Each cloud of rows lies close to a flat space through zero, with a little noise off it, and is much wider in some directions of that space than in others. After each cloud: how many dimensions does that space have?
(in the rows, 128 means zero)

[[219 141 192 125 142 156 129 132 146 149 189]
 [127 121 152 143 139 102 116 133 171 150 143]
 [ 64  91 132 127 183 192  42 102 150 185 184]
 [162 100 160 133 175 160 106 121 138 153 171]
 [126 113 135 133 151 134 114 125 137 138 140]
 [145 107 137 132 156 138 122 123 125 134 140]
 [117 109 157 133 167 158  77 117 164 177 179]
 [162 145 136 129 105  97 163 139 131 110 112]
 [163 147 111 127  88  81 193 146 100  78  74]
 [129 194 117 109  47 104 167 144 116 103 101]
 [138 141 163 129 132 136 105 127 165 163 167]
 [160 158 216 133 131 128  82 133 224 202 216]
 [125 111  99 131 135 121 148 129  95  99  94]]
 -> 4

[[210 119 162 105 125 118 159 144 137 110  88]
 [134 122 134 132 133 116 134 126 139 131 132]
 [115 121 125 166 119 129 125 159 135 142 151]
 [ 84 142 105 125 125 146 103 114 107 121 131]
 [159 128 140 127 118 132 139 148 124 122 115]
 [163 120 146 119 132 117 146 127 138 125 111]
 [152 123 139 122 137 114 145 126 142 129 122]
 [144 128 137 109 140 119 137 114 131 121 116]
 [127 143 120 105 119 146 116 125  98 109 107]
 [134 130 126 119 125 134 126 122 118 119 116]
 [153 121 142 128 133 115 144 130 143 132 123]
 [143 120 137 132 125 123 137 138 136 132 129]
 [117 126 124 146 125 133 125 139 128 143 144]]
 -> 3

[[ 76 136  90 182 176 107 116 108  92 160  88]
 [ 86 177  87  63 101  50 150 122 102 199  99]
 [114 133 128 152 146 134 122 130 123 125 118]
 [141 109 133 192 161 183 106 119 124  75 123]
 [ 87 161 112  99 127  72 145 130 119 185 123]
 [182  21 139 199 135 183 121 107 153 112 153]
 [124 142 165 103 131 133 133 161 157 115 164]
 [130 126 156 109 124 118 139 153 151 136 157]
 [140 107 125  80  87  78 152 128 144 189 151]
 [ 82 140 110 137 154  83 133 123 117 180 116]
 [ 84 169 105 110 137  81 132 125 105 161 101]
 [142 116 141  76  94  93 150 139 150 166 160]
 [131 119 154 191 176 192 108 137 133  58 134]]
 -> 4

[[112  98 123  91 142 176 116  97 106 176 140]
 [141 126 126 129 114 122 156 146 131 107 114]
 [139 143 133 154 116  88 145 147 146  86 116]
 [151  91 114 115  88 125 172 137 119 107 114]
 [127  94 116 107 122 163 133 107 114 153 129]
 [153 137 128 154 113  77 165 158 145  78 112]
 [127 119 132 117 148 146 113 115 120 143 138]
 [151  78  97 101  98 152 161 130 111 132 115]
 [ 97 217 163 168 182  77  74 140 170 119 141]
 [155  60  99  81  92 186 158 110  87 156 123]
 [167  23  90  80  72 186 189 114  80 148 114]
 [121 133 135 123 148 143 108 114 130 143 137]
 [186  43  93 108  61 125 214 150 107 100  94]]
 -> 2

[[123  88 127 160 130 107 102  85 116 146 134]
 [107 102 106 137  94  84  76  66 144 202 111]
 [140  77 150 120 145 136 148 127 106  87 153]
 [129 111  93 120  75  83  67 101 144 192 166]
 [136  92  59 149  66 115  94 112 175 126 113]
 [108  99 141 188 173 150 132 127  89  60 115]
 [105  63  86 133  39 123  52  70 142 143 137]
 [116 153  96 178 135 170 129 167 154  62  76]
 [134 158 131 112 107 135 134 142 103 120 165]
 [102 128 175 160 204 156 153 146  77  67 116]
 [176 129 172  77 156 112 152 130 139 187 176]
 [108 108 134 140 111 125 110  85 109 138 122]
 [132 163 152 107 175 114 132 160 142 168 131]]
 -> 8

[[126 133 131 123 123 120 130 128 122 128 123]
 [131 159 153 151 107 155 112 135 103 144 124]
 [120 126 101 124 135 122 112 119 151 119 134]
 [119 133 105 111 126 103 118 121 152 121 126]
 [132 130 147 123 124 101 168 156 117 166 122]
 [134 146 144 195 142 186  95 172 106 231 158]
 [152 114 211 150 114 157 181 153  51 140 105]
 [132 161 157 134  98 143 102 117 104 104 106]
 [135 205 203 161  67 163 132 138  72 134 117]
 [129 103 129 104 135 102 173 132 129 128 124]
 [134  65 147  55 125  48 174 107 113  42  55]
 [125 166 147 132 111 171 176  96 131  71 168]
 [128  58 100  86 164  94 140 112 147  90 108]]
 -> 5

[[185 147 100 122 181 117  36 102 119 126 103]
 [118 152 148 116 146 105 115 108 101 113  95]
 [107  91 147  99  66 193 226 197 147 123 207]
 [183 153 190  95 135 158 185 149 181  61 243]
 [162 140 168  90 123 167 176 159 160  87 214]
 [144 146 146 106 133 146 154 137 167 117 185]
 [155 126 143 130 120 151 170 146 185 113 207]
 [176 156 145 140 167 104  99 101 144  93 142]
 [159 155 144  98 153 134 115 125 135 108 150]
 [145 160 162 107 151 117 128 115 127  95 140]
 [151 116  82 202 155  81  63  82 147 153  87]
 [128 122 133 141 130 110 109 119  88 108  87]
 [131 163 147 136 168  79  79  82  91 104  69]]
 -> 5

[[106 123  64 138  98  91 189 122 152 163 175]
 [219  91 122 103 176  49 101 149 161 100 121]
 [128 155  87 140 132 133  82 164 131 129 132]
 [ 81 132 192 162 127 180  87  97  82 161 122]
 [ 27 201 159 123 163 153 168 148 113 171 137]
 [ 96 128 120 105 156 114 174 134 156 156 149]
 [182 104  65 198 192 118 100 125 179  96 148]
 [149 115  80 149 100 100 109 144 138 120 137]
 [109 145 123 101 151 156  85 128 120 164 145]
 [167  79 174 121 112 113  90 156 137  92  78]
 [150 105 148 101  67  57 144 151 114 123 111]
 [169 107  93 174 100 110 152 113 143  91 129]
 [175  88 189  75 119 117 109 110 110 111  99]]
 -> 8

[[198 142 118 139 111 118  79 124 124 162 102]
 [ 80 118 133 126 133 120 152 121 111  95 141]
 [152 107 129 131 133 124 144 143 113 137 125]
 [106 138 120 135 114 117 111  84 156 108 143]
 [176 143 117 131 122 110  71 125 129 159  92]
 [140 153 122 124 127 122  78 113 156 143 118]
 [176 149 108 121 135 112  51 123 174 181  76]
 [136 122 119 142 109 117 132 104 118 117 124]
 [151 110 116 142 112 110 130  96 141 125 129]
 [104 109 120 144 110 112 158 100 106  95 133]
 [ 72 134 155  97 171 131 130 181  94 112 136]
 [117 150 142 105 155 137  99 168 122 143 120]
 [153 130 132 126 130 135 121 132 143 143 139]]
 -> 6

[[ 97 131 105 153 123 121 105 169 110 114 159]
 [140 135 141 138 132 112 155 120 130 133 115]
 [143 134 141 175 128  65 162 164 177 150 134]
 [149 107  92 160 115 133 112 128 140 141 112]
 [ 69 179 162 141  38 122 145 153 177  98 116]
 [161  91 109 129 175 134 119 129  91 143 161]
 [107 147 169 127  88 117 145 176 171 105 177]
 [116 113 118 157 114  91 116 143 171 187 133]
 [152 109 125 125 146 117 124 123 150 156 132]
 [145  96 100 128 131 176 107 126  74 112 159]
 [117 126 139 120 118 133 132 118 117 141 133]
 [116 131 141 139  83 122 140 124 159 151 119]
 [152 110 102 179 180  87 139 169  99 131 161]]
 -> 7

[[117 154  83 107 133  94 114 143 132 154 105]
 [ 85  48 159 154 132 169 140 148 143 149 149]
 [131 160 118 130 119  92 127 121 148 133 147]
 [198 167 113  96 147 157 117 117  52  74  58]
 [115 112 131 134 128 130 127 133 134 136 141]
 [ 70 114 154 156  96  94 166 129 195 159 179]
 [166 215 133 114 100  88 156  93 125  90 115]
 [ 83  96 130 147 119 111 128 141 173 166 171]
 [ 76  55 154 156 126 148 138 146 159 161 162]
 [160 154 146 123 122 138 144 108 104  88 113]
 [138 112 143 136 132 150 119 125 116 117 136]
 [138 160 117 118 121 107 130 123 129 125 121]
 [165 180 112 124 125  93 100 110 129 114 151]]
 -> 4
